The rows of a group lie close to one hidden flat surface of 13 dimensions, which passes through zero. Surfaces can cross.
In the rows, zero is written as 128.
Some rows, each with its group after it:
[171 120  95 140 140 118 128 123 192 162 115 149  36 151 151 100 100 143
 175 109 123] => z411
[134 138  74  24  74 107  98 119  99 147 128  98  72 147 143 102  97 122
 113 169  94] => z709
[112 115 112 147  87 117 144 171 122 132 196 150  75  96 145 150 150  88
 150 114 119] => z17
[106 103 139 166 137 122 126 104 118 120  92  99 168 107 138 150 123 131
 126 105 147] => z155
[110 116  90 100 163 143 131 103 131 152 174 104 129 182 189 143 134 134
 159 142 157] => z411
[116 119 127 112 160 113 110 155 136 145 176 114 121 127 151 136 108 127
 150 147 174] => z155
[130 106 155 155 122 156 123 146 171  91  81 174 143 107 140 166 137 154
 117  94  64] => z645
[126 162 136 108  90  67  99 116 116 141  97  90 132 129 139 154 142 175
 136 142  82] => z411
[142 138 113  92  66 172 169 138 125 117 156 171 130 132 117 159 114 112
  66 124  66] => z709
[127 159  70 128 104 154 155 158 120 153 106 151 163 148 151 161  84 140
  87 113 123] => z238
[140 113 123 123 127  82 117  93 124 119 170 124 132 140 181 125 110 160
 161  89  87] => z645
[167 111  81 105 115 150 122 119 158 211 173 141  94 128 153 144 119 151
 172 121  82] => z411
[ 58 130  96 162 126 158 148 121 153 128 136  70 102 109 128 134 166  41
 151 163 143] => z155
[163 130 167 189 145  94 122 161  96 208 134 121 121 114 114  90 152 140
 138  95  97] => z155
[179 101 133 107  73 108 152  93 176 156 116 101  83  97  89 147  82 134
 159 124 158] => z17
[ 99 147 101 112 156 133 154 130 146 179 168 128 139 177 114 139  71 158
 141 165 112] => z709
[129 140 123 147 146 159 146 149 154 118 161 152 156 144 158 131 123 119
 122 102  90] => z836
[107 120 127 103 123 101 167 131 105 124 138 172  95 119 122 127  92 139
  67 158 112] => z645
[135 135 189  52 105  92 132 123 107  91  90 113 155 113  95 141 141 164
  85 175 136] => z155
[111  98  84 167 157 175 144 126 153 165 123 153 114  97 127  96 114  97
 148 119  86] => z709
[115 162  80 122  62 155 120 160 146 101 104 166 123 107 120 168 181 127
 161 136  81] => z836
[125 141  72 119  74  78  87 137 106 129 158 156 115  79 138 150 126 151
 185 118 125] => z411
[145 142 149 105  97  93 180 131  82 172 178 117 142 101 139 142 188 133
 124 144 105] => z238
[118 125 111 118  96 174 139 162 103 165 133 106 107 125 120 172 182  82
 111 157 201] => z17
[162 125 102 142 122 130  83 119 151 138  56 136  75 161 140 130 103 156
 127  98 146] => z238
[158 138 141 163 129  90 139  56 125 141 141 161 122  87 121 140 173 165
 137 116 106] => z645
[131 135 116 124 125 100 117 145 171 177 118  77  78 143 141  93  81 120
 148 138  77] => z411
[139 122 113 159 110  58 139 121 164  99 102 156 108 113 167 146  78 175
 158  83 113] => z836
[ 85 142 146 170 156 164 128 157 146  89 134 122 142 137 132 144 132  84
  84 134 139] => z155
[105 167 132  90 103 136 120 134 120 148 135  82 125 192 106 145 105 126
  85 169  91] => z709
[192 102  96 130 117 136 125  99 139 152 110 199  78 116 117  94 110 162
 148  91 100] => z709
[119 123 176 133 134 100 127 102  68 177 123  78 160 158  83  75 128 148
 119 131  27] => z411
[150 113 136 146 163  87  97 105 114 159 193 159  83 178 145 137 145 191
 194 107 151] => z411
[ 94 138 142 130 133  84 143 125 119 108 124 130 113 131 115  83 161 139
 166 155  53] => z17
[138 178 151  90 121 116 136 133 154 115 117  97 155 148 128 151 108 136
  74 159 131] => z17
[108 159  55  98  99  93 143 157 129 153 116 131 123 122 167 164  81 150
 134 150 161] => z155
[107 131 128 147 159 164 104 169 158 107 102 132 155 126 142 156  96 123
 101 127 171] => z645
[130 137 140  99 118 171 140 163 142  97  86 103 190 165 151 154  98 124
  70 112 123] => z645
[148 130 138 126 134 130 112 117 109 146 134 113 125 123 116  82 190 119
 176 124 102] => z17
[142 128 144 119 125  84 115 144 123  97 133 118  82 142 158 114 161 121
 158 123 184] => z411
[122 167 118  85  78 128 190 176 112 132 107  97 182 155 105 131 123 120
 124 152 142] => z238
[106 132  91  76 102 146 207 110 121 144 111 118 129 171 149 129 101 123
  75 156  83] => z709
[184 123 153  92 111  92 124 154 160 141 132 113  83 146 166 152 142 164
 166 119 169] => z238
[ 97  92 183 114 125 128 145 115  83 136 141 107 132  83  92 136 189 107
 108 170 128] => z155
[ 90 133 169 145 137 130 110 126  97 119  77  80 170 114  96 151 141 114
  78 152 164] => z17
[141 104 125 158 156  90 162 109 107 108  61 141 124 168 182 103 130 167
 140  80 164] => z709
[ 98 139 148 139 139  87 106 106 136  72 164  88 154 158 132 117 117 129
 180 119 121] => z238
[107 156 149 159  90 115 156 147 113 111 119  96 131 178 102 172 171 124
 146 129 167] => z238
[146 111 119 142 134 117 104 131 160  97  78 165 127 136  99  91  20 164
 140  88  99] => z411
[147 140 124 123 149 149 116 173  60 195 117 134 137 174 162 159 169 156
  82 128 200] => z709
[135  85 191 161 163 117 126 124 128 157 114 150 138  56  88 146 114 152
  91 136 150] => z17
[126 113 170 152 169 146  90 147 159 128  93 121 135  66 108 102 159 115
 136 143 112] => z836
[146  81 162 123 153 172 159 134 103 126 187 162 151 164 145 140 118 130
  88  92 134] => z155
[136 120 166 155 163 157 168  99 172 175 118 136 103 128  85 162 127 140
  82 163 142] => z709
[ 82 126  99 167 117 137 133 125 100 101  83 135 131 128 123  94 137 100
 123 112  65] => z17
[141 134 137 178 119 108 145  90  95 145 124 103 125 116 155 103 150  92
  83  86  98] => z645
[155  92 107 106 137 168 147 143 151 159 118 154 109 126 185 162 124 141
 105 115 149] => z836
[119 144 154 120 163 132 120 151 132 133 170 135 131 148  90  74 134 125
 151 158  77] => z836
[173 180 118 119 119 107 113 115 162 182 198 107 136 120 147 142 105 132
 126 128  89] => z17
[171 119 110 132 131 135 123  84 175 152 117 129 115 135 138 115 143 155
 197 104 100] => z645
[132  86 137 129 109 112 109 153  87 114 149 135  74 142 116  84 156 112
 183 102 137] => z17
[103 120 102 135 137 110 119 123  81 125 181 147 144 164 143 131  99 147
 147 106 135] => z411
[116 141 150 145 150 121 137 115 114 122  93 167 131  51  62 112 136 118
  73 177 161] => z645
[138  96 157 124 161  62  98 106 129 166 111 101  95 136 144 113  93 184
 152 131 127] => z836
[125 124  75  85 118 165 123  81 121 121 186 137 169 123 100 110  92 113
 164 136 119] => z836
[132  96 123 106 168 139 127 149 148 185 135 132  85 100 118  78 106 118
 145 166 131] => z645
[103 118 124 119 152  57 140 114 161 120 151 113 145  84 150 111  49 141
 152 144 114] => z836
[115 157 137 154 134 187 103 165 137 147 111  97 175 147  77 107 137 100
 135 132  78] => z709
[110  89 129 101 142 120 121 123  47  97 152 122 178 141 142  75 126 120
 145 104 138] => z411
[105 109  75 115 112 208 108 107 148 130  96  89 108 156 105 105 122  72
 149 136 115] => z238
[108 128  99 193 123 135 190  71 114 123 136 189 118 142 105 147 139 137
 124 108 118] => z238
[173  97 109 115 141 134 137  77 194 128  94 148  88 148 126 126  86 169
 170 115 158] => z155
[119 158  81 146 132 172 110  70 146 156 158 177 128 119 127 200 152 157
 104 149 101] => z155
[109 136 153 162 157 136 139 129  89 117 217 111 172 113 110  93 135  63
 112 118 151] => z836
[124  90 131 181 149 163 109 119 125 123 100 145 162  67 124 129 106 105
  96  87 131] => z17
[ 92 156 152 135 138 139 163 154 194  98 138 102 167 200  82 132  73 141
 168 144  77] => z238
[171  95 109  64 141 156  84 149 129 141 178 115 163  82 167  96 133 107
 181 115 161] => z155
[161  71 177 158 160 139 143 138 101 121 109 169 156 133 132 115  94 161
  93  65 134] => z155
[131 135  73  90 126 112 183  98 173 165  61 129  99  91 132 103  95 138
 133 178 127] => z238
[162 144 145 116 102 143 146 118 191 128  98  88 132 110 170 171 171 120
 117 123 103] => z238
[112 110 136 146 119 112 122 128  60 143 125 120 124  96 106  58 122  85
  93 112  76] => z645
[ 96 136 128  81 120 150  73 126  99 146 147  83 166 149 139 195 162 150
 125 170 132] => z836
[122 124 157 147 136  96  81 115 105  82 158 111 174  97 151 131 144 128
 146  97 141] => z645
[150 159 121 152 143 125 115 126 184 155  76 139  76 125  97 109 145 141
 157 154 123] => z17
[125 129  78 100  89 110 111 139 110  92 126 173 135  69 139 145 125 139
 155 123 152] => z411
[160 131  98 101 108 106 101 106  94 122  64 118 140 113 122  62 108 131
 130 108 124] => z238
[159 129  94 138 149 164  98 115 107 172  80 151 108 179 110  92 106 147
 113 109 142] => z17
[ 82  84 152 167 161 139 131 125 148 105 144  99 105 117 135 151 140  88
 149 134 196] => z155
[147 102 159 106 186 170 130 115 145 136 155 115 155 122 108  66 110  99
 120 136 124] => z836
[120 148 137 141 154 110 140  98  72 161 176 177 169  52  99 153 146 142
  68 165 164] => z645
[128 143 107 107  94 164 135 118 137 104  90  86 148 117 124 114 164  78
 133 134 127] => z836
[ 71 121  69 163 149 147 145 114  78  87  95 184 192 124 135 126  71 131
  81 103 132] => z411
[142 126 159  91 103  49 140  90  97  98 133  89 118 179 131  94 132 160
 167 116 107] => z709
[136 116 100 105 102 108 136 124 109 107 163 134 133 140 154 104 119 128
 177  99 105] => z709
[151 137 158 113 142 126 132 200 175 175 128 100 169  76 121  95 127 127
 173 144  77] => z238
[157  91 186 104 142 103 142 115 178  62 106 151 126  72 177 133 126 146
  97 112 100] => z645
[ 88  94  96 152 173 116 145 169  87 148 128 157 107 157 190  93 112 132
 131 109 126] => z709
[ 88 151 125  98 168 124 106 122 134 149 146 115 143 164 108 125  89 156
 121 185  99] => z836

New rows. What belongs after each?
[ 96  87 104 133 105 178 130 119  68 118 103  95 178 127 131 154 118  88
  89  99 181] => z17
[ 99 101 117 123 128 124 152 108 164 117  81 113 122  98 111 140 107 131
 153 155 155] => z17
[ 92 120  93 115 141 148 188 109 145 145 131 156 154 105 144 164 114 142
 113 159 108] => z17
[ 75 188 128 191 140 113 131 127 162  80  79 153 155 104  73 126  92 126
  99 149  86] => z836
[ 86 165 118 194 155  48 108 110  96 114  93 136 154  81 132 124 113 154
 120 130 148] => z238
[ 79 136 119 117 129  81 155 126 120 130 175 125 149  49 107 114  91 110
 128 176 118] => z836
[103  98 140 106 146 109 130  89  50 212 154  90 118  84  86 112 129 113
  88 186 170] => z836
[ 81 141 136  80 118  59 120 139 152  74 154  88 158  82 134 137  85 128
 159 172 137] => z836
[150 143 168 110 126  88 138 116 164  81 128  94 171 135 115  85 117 143
 182 115  82] => z238
[148 117 150 148 154 107 161 138 154  85 159 151 130 115 134  88  78 106
 128  98 157] => z836
[119 130 109 132 139 175 134 112 140 109 184 129 153 171 166 172 120 116
 115 107 146] => z155
[150 116 143 102 120 114 135 181 140 136 111 110 103  88 136 128 167 110
 163 148 215] => z238
[122 154 102 168 118 166 111 141 120 165 144 147 129 181 104 140 103 139
 112 103  64] => z709
[ 83 170  71 153 105 129 153 122 127 160 140 154  99 185 109 191 124 155
 136 153 126] => z645
[139 135 124 108 114 116 186 156 113 168 104 168  92 146  99 146 119 162
  94 163 166] => z238
[144  39  74 108 124 178 138  78 111 130  99 158 150  62 138  80 114 114
 167  85 109] => z155
[138 116 190 130 178  88 140 121 123 113 161 112 141 151 121  94  79 135
  99 127 160] => z836
[102  92 150 184 133 145 115 142 137  88 199 111 110 176 139 119 124  87
 178  69  91] => z709
[108 137  71 106 140 117 144 131 130 133 164 177  82 168 112 123  56 143
 129 157 178] => z836
[119 147 105 181 149 147 101 136 119 134 147 189  98 162  87 116 123 140
 140 117 124] => z836
[143  95 145 120 129 128 133  86 124 126  71 108 133 136  89 116 126 153
 152 121 155] => z17
[123 145 147 128 151 141 144 138 147  83 152 113 159 152 125 103 107  94
 115 124 141] => z836
[184 125 182 105 160 104 161  94 145 132 100 163 120  78 101 107 121 154
  65 158 161] => z645
[192 135 127  81 111 133 108 172 125 127 126 206 117 159  94 101  85 188
 128 108 100] => z709
[123 156  86 148 110 150 118 142 199  91  65 146 127  87 150 180 105 122
 111 124 157] => z411
[100 112 135 136 158 100  97 120 100 115  67 126 105 173  95  77 100 162
 147 135 129] => z17
[135 114 113 130 163 183 146  82 131 173 136 137 182 145 148 158  89 150
  64 117  95] => z836
[165 126 125  84 145 184 162 103 154 165  98 135 170  55  95 111 150 111
 103 173 146] => z645
[160 109 156  91 125 101 143  94 166  89  75  83 131  93  98  45 102 106
 162 135 120] => z836
[155 120 186 136 149 197 108 154 127  61 163 161 172 118  96 141 161  93
  95 107 190] => z836
[ 79 148 156 146 131 128 132 141 128 141  84  90 124 114  80 139 152 107
  99 187 127] => z238
[ 33  96 148 112 102  96 170 161  62  92 119 120 109 135 106 133 143 115
 114 175 119] => z17
[134  95 138 125 158 169 144 107  93 131 161 104 162 182 162 111 155 111
 132  93 138] => z411
[122 140  91 130  92 132  86  87 176  80 116 101 122  93 130 130 108  93
 159 119 115] => z709
[106 152  62 127  86 146 147 107 100  96 119 111 171 181 125 115  99 108
 155  98 134] => z238
[103 108 109 142 133 158  89 113 120 111 127 126  88 195  92 113 101 120
 157 119 146] => z238
[148 133 154 126 159 159 120 151 148 124  97 127 158 116 113 133 118 125
  96 139 184] => z645
[122 103 126 122 153 128 146 146 126 170 136  55 112 108 177  78 152  58
 145 137 146] => z836
[139 157 150 136 140  92  87 100 165 119  46  98 130 147 168 175 158 192
 130 131 122] => z411
[ 87 196 103 137 133  96  72 140 155 111  84  89 134  96 112  97 122 112
 146 175  95] => z155
[ 81 139  96 125  99 111 124 113 154  40 110 142 141 121 147 166 105 133
 142 126 112] => z645
[129 124 154  87  82 122 164 117 111  97 114 106 128  98 110 110 172  92
 109 148  94] => z645
[100 137 171 197 142 133 121 129 168  64  85 117 133 176  57 117 119 129
 174 112 127] => z238
[169 109 136 122 125 194 158 127 155  96 102  86 191 148 161 105 116  78
 115  68 140] => z155
[ 98 132 104 155  99 140 137 149  85 131 156 128 116 151 144 142 142  93
 111 107 113] => z645
[113 121  91 120 145  84 188 121  99 126  95 147 164 142 169  86 109 165
 159 117 112] => z709
[161 103 128 151 111 126 166  60 114 131  77 106 108 146 147 107 172 123
 135  88 120] => z709
[ 92 140 126  84 148  89 158 128 127 137 132 105 111 123 135 114  77 118
  69 195 140] => z645
[164 122 165 169 143 114 165 135 153  70 145 122 143 125 143  68 115  77
 138  66 140] => z836
[119 157 111 106 107  89 137 132 107 103 100 151 178  52 134 134 138 145
 114 148 131] => z709
[135 126 122 179 107 182 167 117 109 100 161 178 163 138 132 171 167 108
 104  71 123] => z238
[ 91 125  94 199 177 134  99 110  99 131 116 165 152 139 147 115 119 148
 136  93  92] => z17
[140  99 146  64 138 110 131  76 157  82 127 121 119 183 122 126  75 172
 148 140 149] => z155
[132 115  70 118 192 151  88 110 173 153 170 127 158  99 178 110  53 125
 158 121 150] => z17
[170 110 108 126 122 127 139  50 163  79 119 166 108 167 146 116  95 158
 143  77 103] => z238
[133 122 143 165 135 161 154 133 117 106 103 187 161 101 130 129 140 124
  60  93  76] => z17
[143 105 114 131 169 128 122 126 168 135 115 108 118 128 181  93  70 116
 121 104 129] => z645
[ 94  87 133 157 131 138 130 132  95 127  98 129 115  87 100 102 167 102
 149 135 120] => z17
[124 166  77 112  71 131 147  83 110 115 120 157 153  99 109 170 170 141
 136 140 113] => z411
[126 124 186 111  93  90 130 170 137 134 128  88  72  87  82 141 150 100
 119 176 166] => z17
[135 119 190 111 167 101 118 195 140 119 154 132  96 154 146 124 134 143
 123 145 163] => z836
[158 182 144 156 101 126  86 107  99 162  74  69 124 185  83 134 169 133
 119 121 152] => z17
[120 184 129 100 137 128 151 158 171 100  93 152 116 160 134 138 114 144
  74 173 119] => z17
[140 110 112 116 100 154  96 156  95 130 158  96 115 157 110  89 155  85
 202 105 157] => z645
[158 152 121 105 108 108 149 112 159 191 164 126  59 152 116 141 145 151
 154 163 104] => z411
[120 133 168 204 142 128 106 146 162 147  84 136 118 130 122 167 172 165
 142 111  66] => z645
[157 147 174  92 161  50 137  81 132 179 129 108 110 144  91  96 110 196
 135 181 110] => z645
[158 121 127  64 132 121 114 134 107 116 176 119 135 186 155 106 105 144
 146 117 153] => z17
[ 90 123 120 145 162 111 139 106  89  83 117 174 148 140 106 104 105 145
 116 132 160] => z411
[150 135 106 217 114 110 129  75  99 172 169 175 125 132 117 148 151 167
 163  60  84] => z709
[100 140 140  77  77  67 168 135  88 125  94 117 127 111 117 181 137 164
  93 181 160] => z155
[195  76 162 119 119 151 156  79 133 136  93 147 150 112  98 133 118 161
 125  87 146] => z17
[138 146  89 143  97 133  64 120 136 106 141 122 142  93 124 120 133 107
 181  98 112] => z709
[106 134  74 194 128 178 105 122 157 102 129 141 144 168 147 155 101 111
 159  68 127] => z238
[156 115 144 126 125 125  90 110  95  87 150 171 108 197 149 160  98 169
  86  77 153] => z238
[115 153  91 131 147 133  57 158 103 120 171  97 123 180 169 108 138 101
 173 111 170] => z17
[ 96 106 113  81 129 152 126 151 170 107 119 161 152 102 131 155 102 160
 152 158  71] => z645
[185 169 141 165 135 109  75 130 152 181 165 121 103 126 123 133 118 140
 128 107 135] => z17
[161 110 168  94 124 114 157 126 180 119 126 134 120  90 115 150 105 144
 119 151 153] => z17
[138  99 151 111 151  99 121 105 119 145 211 146 180 114 160 162  85 182
 130 109  94] => z836
[150 125  80 154 109 199 142 132  91 122 103 173 139 110  87  97 122  73
  89  94 180] => z645
[137 126 167  73 108 152  72 156  92 174 118  68 110 154 108 126 147 118
  78 161  91] => z238
[109 130 162 144 122 102 145 119  87 111 235 101 184 118 126 116 186 102
 184 110  89] => z238
[122 111 144 166 191 105  48 157 125 181 159 100 135 150 142 106 101 161
 191 109 120] => z645
[167 115 147 122 144 178 121 131 124 124  63 146 138 150 105 126 136 140
  84 116 188] => z17
[115 169  87 136 109  96 125 143  98 188 146 120 142 164 167 169 102 166
 113 124  98] => z238
[136  64 143 153 104 107 111 133  86 103 158 135  93 118 120  99 155 119
 202  73 137] => z17
[108 148 133 197 150 185  87 144 130 115  97 139 144 124 109 142 179  97
 111 111 132] => z836
[128 136 106 122 113  43  97 141  94 132  70 159  89  91 173 130 141 183
 130 131 123] => z411
[166 143 158 138 114 140 100 152 157 132 132 107 133  50 118 100 111  69
  75 117  94] => z17
[147 129 108 143  81 113  36 126 128  68 158 129 105 108 142 117 131 104
 184  67 111] => z709
[155  91 134  94 114 139 100  96  85 149 108 130 103 132  95 154 136 150
 109 138 212] => z836
[157 110 136 105 119 183 137 145 130 105 122 144 160 139  91  86 113 107
 128 105 101] => z238
[170  84  85  93 110 125 155  70 120 170 147 127 125 162 149 116  94 165
 182  92 116] => z155
[119 126  96  67  69 109 191 145 125 109 195 157 152  70 154 169 114 116
 125 145 133] => z836
[156 105 129 189 120 143 133 156  64 180 140 188  94 101 106 136 193 126
 129  94 166] => z238
[140 131 123  75 116 126 147 113  86 146 143 145 141 114 149 133 123 140
  51 147 105] => z238
[116 154 166 107 135  67 121 190 104 199 171 104 126 156 118 134 111 177
 140 167  96] => z238
